The rows of a group lie close to one hidden flat surface of 12 dimensions, which passes through zero. Surfaces can cross.
Some rows, each with its group after it:
[  3  14 -13   7  21  -4 -15 -10  -5  -2  30 -29 -28  -8   9 -11   3] : S
[-14 -15  20   8  18  20   2  21 -16  -7  29 -11   5 -10  -4  -8  21] : W
[ -5 -12  -3  -5 -15   9  -3 -21   3   3  -2 -28  31 -11   1 -10   1] : W
[ 11  -2   7   5 -30   0   3   2  -8 -27  -9   4   0 -13  -5  -1   5] : Q
[ 12  -1 -11  -5  -3 -16  15   4 -20  -2  17 -17   8   0 -39 -18  13] : W
[ 20   2  -6  14 -30  15 -23  -3  18 -15  10 -19  -8 -25 -14 -11  -2] : Q
[-14   0  28 -10  16   8   2   8   7   0   3  17  -3  19  18  10  13] : S
[ 15  20  22  -5   4  -6  -9  -2  18  39   5   3  39  21 -13  21  11] : W
[-25   8 -10 -10   8  15 -15   1  -3   9   1 -11 -26   5 -10   2  -3] : Q
[  7 -13   4  11  21  10   7  13  27  17  -2 -11  -9 -27  29 -12  -2] : M
[ 12  18   8  20  19   3   0   1   0 -10   4 -13  -5   6  -1  12  22] : S
[ -3   3 -22  18   1 -17  32 -16  -8  25 -10 -13  11  14  15  -6 -10] : Q
[  2  15 -36   6 -20   1 -11   1   3  -8  -4   3 -24  24 -13  -4 -19] : M
[-14   1   9   3   5  25   1  28  -3  11  12  32   0  21  -2  14  -5] : W
[ -5  -7  26 -13  -6  -3 -30 -16 -10  -8   4  -4  22  -8  24   9   3] : Z
[  3  11  17   0   2 -26   9 -10 -14   0 -14 -20  28  -2   3  -1  -6] : Z
[  3 -20  33 -13   9   0 -26   0  15  12  -4   1 -20 -24  21   4   2] : W
[-14  -8 -10 -12 -14  -8  -3   9 -31   1  -3   7 -18  15   5  -1  -3] : Z
[  8   0  21  -8  15 -15  -2 -17  -2 -14  -5  -5  19 -11   8   8  22] : W
[ -9  -4  17   8 -10  -7  18  17 -13  -8  13 -17  15  13 -11 -12  35] : W
[ 12  18  -3  -6   0   9  20   8  -5  -5  33  23 -17  25 -16   1  -4] : Z
[-14   0  19  19  10  26  18  -6   4 -17   8 -11  11 -22   3   0  19] : Q
[ 25  15  12 -16   0  -6 -14   1   3  32  -6   8   0  20 -29  27  11] : S
[ 12  -4   4 -16  10  -6   1  -8  -9  26  21   4 -27 -11  11  -2 -19] : S
[ 27   4 -11  30 -23   4   7   9  13  11  -6   7   6  -3   2   0 -25] : S
[  2  18  -8   6   8 -28  10 -12 -35  17 -19 -19  16  -1   5  13   4] : Q
[ 14  14  -8  11  11  -2  28 -30 -11  -7   4   1  28 -21 -19   7 -11] : M
[ 15  20   1 -13  16 -14   0 -19   3  19   1 -13  24   3 -19   5 -16] : Z
[ 15  -9   5 -11  14   4 -47   2  -6  12   5   8  -1 -22   0  17 -13] : W
[-16  15 -13  27   7 -11  -9  28 -18   8   1 -27  36  18 -24  -1  24] : S
[ -3  -2  20   1  16  12   6 -12 -15 -13  16  14  10   8  -8  19  14] : M
[ 17 -13  35  -9  10 -11  13   8 -29  12  -3   3  -1  -5  -5  15  25] : S
[-18 -15   2 -28 -17   2  -5   5   2 -20 -11  12  -5   5 -10 -11   4] : M
[ -3  19  -1  -7  -2  13  11   8  -5   8  39  25 -18  13 -22   6   8] : S
[ -1   8  -8  -5   2   0  22  -8  -9 -52  -3  -2   0 -14 -17 -11  12] : Q
[  8   5   6 -12 -16 -15 -28 -18   3 -15 -15 -28 -18  10   7   2  25] : S
[  8  15  11  16 -18  -1   7 -21  -2 -26   1   7 -14  14  48   9  -2] : Z
[-13   4  -1 -18  12   4  10  13  -2   5  28  21 -32  23   3  -7 -12] : S
[ 18  11 -21  -6 -29  -9  -7 -23  10   2 -21   4 -29   5   8   6 -20] : S
[ 19 -20  -1 -16   9  -8  12 -15  -9  19   2  -3 -20 -23   9  -6 -16] : M
[-22  16 -17  -5  -2   9  -4 -36  14  13  -8  11  12 -10  16  16 -20] : S
[ 27 -25  -3  16 -17 -11  21   1  -4  19  19  -4  -4 -11   6 -20 -10] : Q
[-11 -23  -8  18  23  -4  -2  36 -22 -14   2  25   0  -5  15  -3  -2] : Q
[  2  13  14 -24 -10 -24   3 -24 -13   6  -2 -11  17  23  10   5   5] : Z
[  0 -10 -30 -17  -1  -2  10  -5 -22 -10   3   8 -29 -11  -9 -13 -24] : Z
[  9  -2   6  13 -23   5   8 -11   8 -30  12  -5  -3  -2  16  -8  18] : Z
[ 11 -11  15  -5 -12 -16 -12  -2  19 -21  -9  -5 -12 -20  -2 -12  13] : W
[-15  -3  -2  -2   9 -16  11  13 -52   5   3  -3   8   6 -18   2   9] : M
[ -7  12  20  32  -2  24   7  15 -21  18   6   2  -3 -18   1  22   8] : Q
[  1   2 -29   8  13  18   0 -21  10   4  -3  12   1   3  -8  12 -21] : M
[ 15 -13 -14 -18 -42  -8   2  -4 -11  31  -7   6  -8  -5 -23  -7 -25] : Q
[-13 -25  16 -12 -24  -2  -2   5   0   5 -27   8  18  -6  17   2   4] : M
[ -6 -11 -18   3  17   6   9 -10  17  10  25 -26  -6   3  -9 -26   1] : Q
[  7   7   3  25   5  -5  -7  25   7  22  -8 -11  -7   1   0   4   3] : Z
[  0  -5  -8  17   6   1 -25  29  -9  20   1   1  -2 -20 -15   2 -11] : W
[-19  12 -11  -3   9  -3  13  -3  -9   6   5  -2  -6  36   3   6  34] : Z
[-14  16 -20   5   5 -10  31  -8   7   0 -25 -11  22   3   4  -8  -2] : M
[ -3  -2 -27  14   2  22  -5  -9  -8 -28   6  -1 -10 -14  19  -2 -19] : W
[  5  -1  19 -24   9 -13 -35 -17  -4  -6  10 -26 -19  -4  12   1   9] : M
[  5   0  26  17   4  11 -16  26  15   3  19  -5  -8   8  12   1  25] : M
[-21  17  -7 -22  23   1  -8  23   9  -9   7   5 -30  13  -5 -10  -3] : M
[  2  13 -31  24  12   8  17  -2   4  -4  12  -7 -20  -2  -5 -10 -16] : Q
[-12   4 -19  15  -3  -8  31 -14 -13   4 -21  -2  10   4  16   5   6] : Z
[-14  11  32 -16  29  -1  12  10   7 -16  -5  11   6  13  -4   3  -3] : Z
[-17  -7  14 -36  30   2 -24 -10  13   6  -1  -2  11  -1  -9   4   8] : W

New rows. What belongs after each?
[  6 -10  15  16   4   0   0   8   0  23   6  -5 -11   0  18   9  27] : Z
[  1   3  16  12 -29   2   2   0   7 -17  -4   4  21  20  14   6  18] : W
[ 11 -22   3  -2 -23   0   6   0  28  11 -18   3 -18  -6  33 -11 -10] : M
[ -3  13  -2  23   6  -3   0  -7 -21   6  11 -12  -6 -12  20   9   8] : S
[  8  -3  -1  19  25  -3  -5   6   8  10 -31  -5   5  -3  25  11 -20] : S
[-12   3 -34   1 -15   1  10 -11   8 -16  -9  -2   6  -2  -7 -18 -20] : S
[ 14   7  -7  43  -8   3  14  -5  -6 -17  14 -16  -9  18  12  -1  20] : M
[  4   0 -12  23 -22  -1   1   0 -20  -6   5  -3  15  15 -18   4  11] : M
[  7   8  -1  27 -16  -9  27 -22 -35 -15 -12 -10  -6 -22  13  13  22] : S
[  8 -12   0 -10  20  -6 -11 -32 -14 -14   9 -25 -17 -15   7  -3   7] : M
[ 15   4  -1   3  -3  -7  -6   7  26 -16 -11 -20 -17 -10 -12 -19 -15] : Z
[  6 -27 -13  -8  -2   9 -24 -31  -7   4   1  -9  16 -14 -22   4  -3] : M
[  9  -6   3 -37  -6 -18  28 -11  -1  -1 -10   3 -18 -20   2 -20 -18] : M
[  6  10   6  19  -6   6  -9   1   4  -9 -25  -4  25  -2 -17  23  26] : S
[  6  19  -2 -18   1  -1   1  -3   3   0   5  22 -17  13 -11   9 -18] : M
[ 23   4   0  -4   4   1   4 -11  -9  10  20 -12 -30 -19  -8  -4  -8] : Q
[ 18   3  -7 -13   0  -2  -3  -6  -8   1   6  15 -28 -23  -3   0 -32] : M
[  0   5   5  -5  -6 -10  -1  26  -2   9  -5  29 -18  19 -13   7   1] : W
[ 17   7  10  36   8  -1  -2  19  18  -3 -13 -12  14  12  14   3   3] : S
[ -2 -14 -10  14   8   3 -12   0 -40   8  11   7 -37  25  10  17   3] : M
[-18 -11 -25  13  -8   6  17   2   0  12 -17  -1  31  -4 -17  -1  21] : Z
[ 15   9   4  22  17  -3   8  -5 -21 -16  28 -24  16 -22  -4  -6   8] : Z
[  0  -3  37  -4  -7 -22  -2  20 -18  -9  10 -21 -11   1  18 -11  33] : M
[ -4   7 -27  12  -7  12   6  20  26   0  -2  -2  21  -3 -26 -16  -6] : M
[ -1  -4 -19 -16  18   5 -22   0  17 -25   0   9 -24 -16 -21  -7 -13] : W
[ 12  18 -22   0   1  -4  -1 -24 -18   1  21 -11 -36 -19  -8   1   0] : S
[ 14   4 -16 -21   9  -8   7 -10  12  -5  26 -28  10   5 -40 -28   2] : S
[ 22   2  -7   8  -2  -3   7  -5  26  22  25 -16  27  -5  -3 -23 -26] : S
[  0 -15  27  15   8   3  -2   2   6  14  -7  -6  15 -12  33   9  14] : M
[ -1 -39  16 -26 -11   3  -2  20  11   3   1  -1   2 -26  -8 -25   8] : M
[  7 -11  -9  14   2 -13   9 -19  -4  25  -2 -27  26 -17   7  -7  -5] : Q
[ -6  29  -2   6  -8   7  30 -36  10 -12  10   7   9   4   3   9  13] : S
[ 18  13  -2   0  -9  -2 -14   8 -20   2  22  16 -29  13 -15  13 -12] : M
[  7  10  -1 -18  -8  -1 -13  -4  -1 -12  28  -3  -5  17 -16  -7   8] : Z
[-35  10   3   4  11  -6   1  23  14 -20 -15   3  -9  22  -7  -4  24] : W
[ 23   7 -21   8  10   0 -13 -34   4   4  11 -24   0  -8 -11   2 -10] : M
[-12  14   2  -2 -11  14  -1  -2   6   1  14  18   6   4 -12  11  11] : S
[ 23   3   6  12  13   7   2   0  -5 -18  19  -2  -3 -33  -9   0   2] : Q
[ 11  -9   5  16 -22   1  13 -11  -7  -9  -2   8  -6  10  16   5   4] : M
[ 11 -10  27 -19  20  22 -20 -10  17 -27  24  14 -17 -11  16   7   8] : W
[ -4   7  10  23 -22   1   1  -1  17 -14 -16   0   2   5  29   4   8] : W
[-8 -9  8 10  2 14 -4 10  3 35 -6 25 13  2 15 25  9] : Z
[-42 -15  12  12   2  15  22  11   1  -5 -23  13  10  -6  23   0   2] : W
[  9  23 -10  30  27   8  26   2 -15   9  18   9   0   0   5  13  -4] : Z
[-26 -11 -29   8  -7  16  -1 -32  -5 -26  -7  -2  23 -17  24   3  15] : Z
[ 14   2   4  -6 -28   8 -31 -22  10 -16   2  15 -10  -5  -3  12 -19] : M
[ 11  -8  -7  -4   1   0  12 -19  21  50  -8  -5  23  36  -1  11   8] : M
[ -2  37  20   1  19 -27  15   4 -21  -3  -3 -12  29  28  -9   5 -14] : Z
[-10 -15 -11  -6  -8  14   9   5  -5   9   6  -7 -14  -8  -5 -17 -14] : W
[ -2 -22  -7  -4 -17   6   1   9 -20  -6   2   8  13 -16 -15  -6  -6] : W
[-16  10  -6   2 -22 -11  16  14  -6 -14 -11  -1  -7  28   6  -9  12] : M
[ 10  20 -10  17  -2  10 -22 -10  28  17  26  -9  10  -6   3   0 -15] : S
[-16  -8  -3 -21   6  -3  -1  -4 -30  -6   2   8  23  -7 -12   0 -11] : Z
[ -8 -15  13  31 -23   5  27  28 -12 -15   4   1 -17  -7  14 -16  10] : W
[ -9  -5 -14 -25 -12  13  24 -14  -4  26   5  -1  23  16 -17  -7 -17] : W
[  5  13   6  33  -5 -13  34   2  -7 -15  -5  -6  -5   5  15  -3  17] : W
[  0 -10 -11 -16  -2  12   0   1   0 -17   7  21 -30   0 -12  -7 -14] : M
[ 18   7  13 -13   1  13   4 -21  31  -5 -19  19   7   5 -13  20   3] : S
[ 14  13  -6  28   1   3   5  24 -10  31  12   9 -13   3  -3  10 -13] : W
[-19   9  13  -3   3 -16 -23   8 -19 -11 -12 -19  28   6   3   1  -5] : Z
[ 23  -5  38 -15 -28  -5  27   4   7 -19  14  19  -5 -18  -1 -13   3] : M
[  4  11  -9  -5  -2 -13  11  -1  -2   1   5 -14 -26  16  -1 -12   2] : W
[-18  -6 -15   9  -8   5  11  -1 -17   2  -7 -15  19  -3   5  -7  -3] : W
[ -5  13  16   0 -26 -19 -13   5  -2   3 -11  -9  -2  29  19   4  16] : M
[ 7 -6 17  3 10 -2 26 27  5  7 -3 14 12 27 -1 -3 -2] : S
[ -8  -5 -20   2 -17  22  -3  -5   8 -14  -2  26  17  13 -31   6  -9] : M
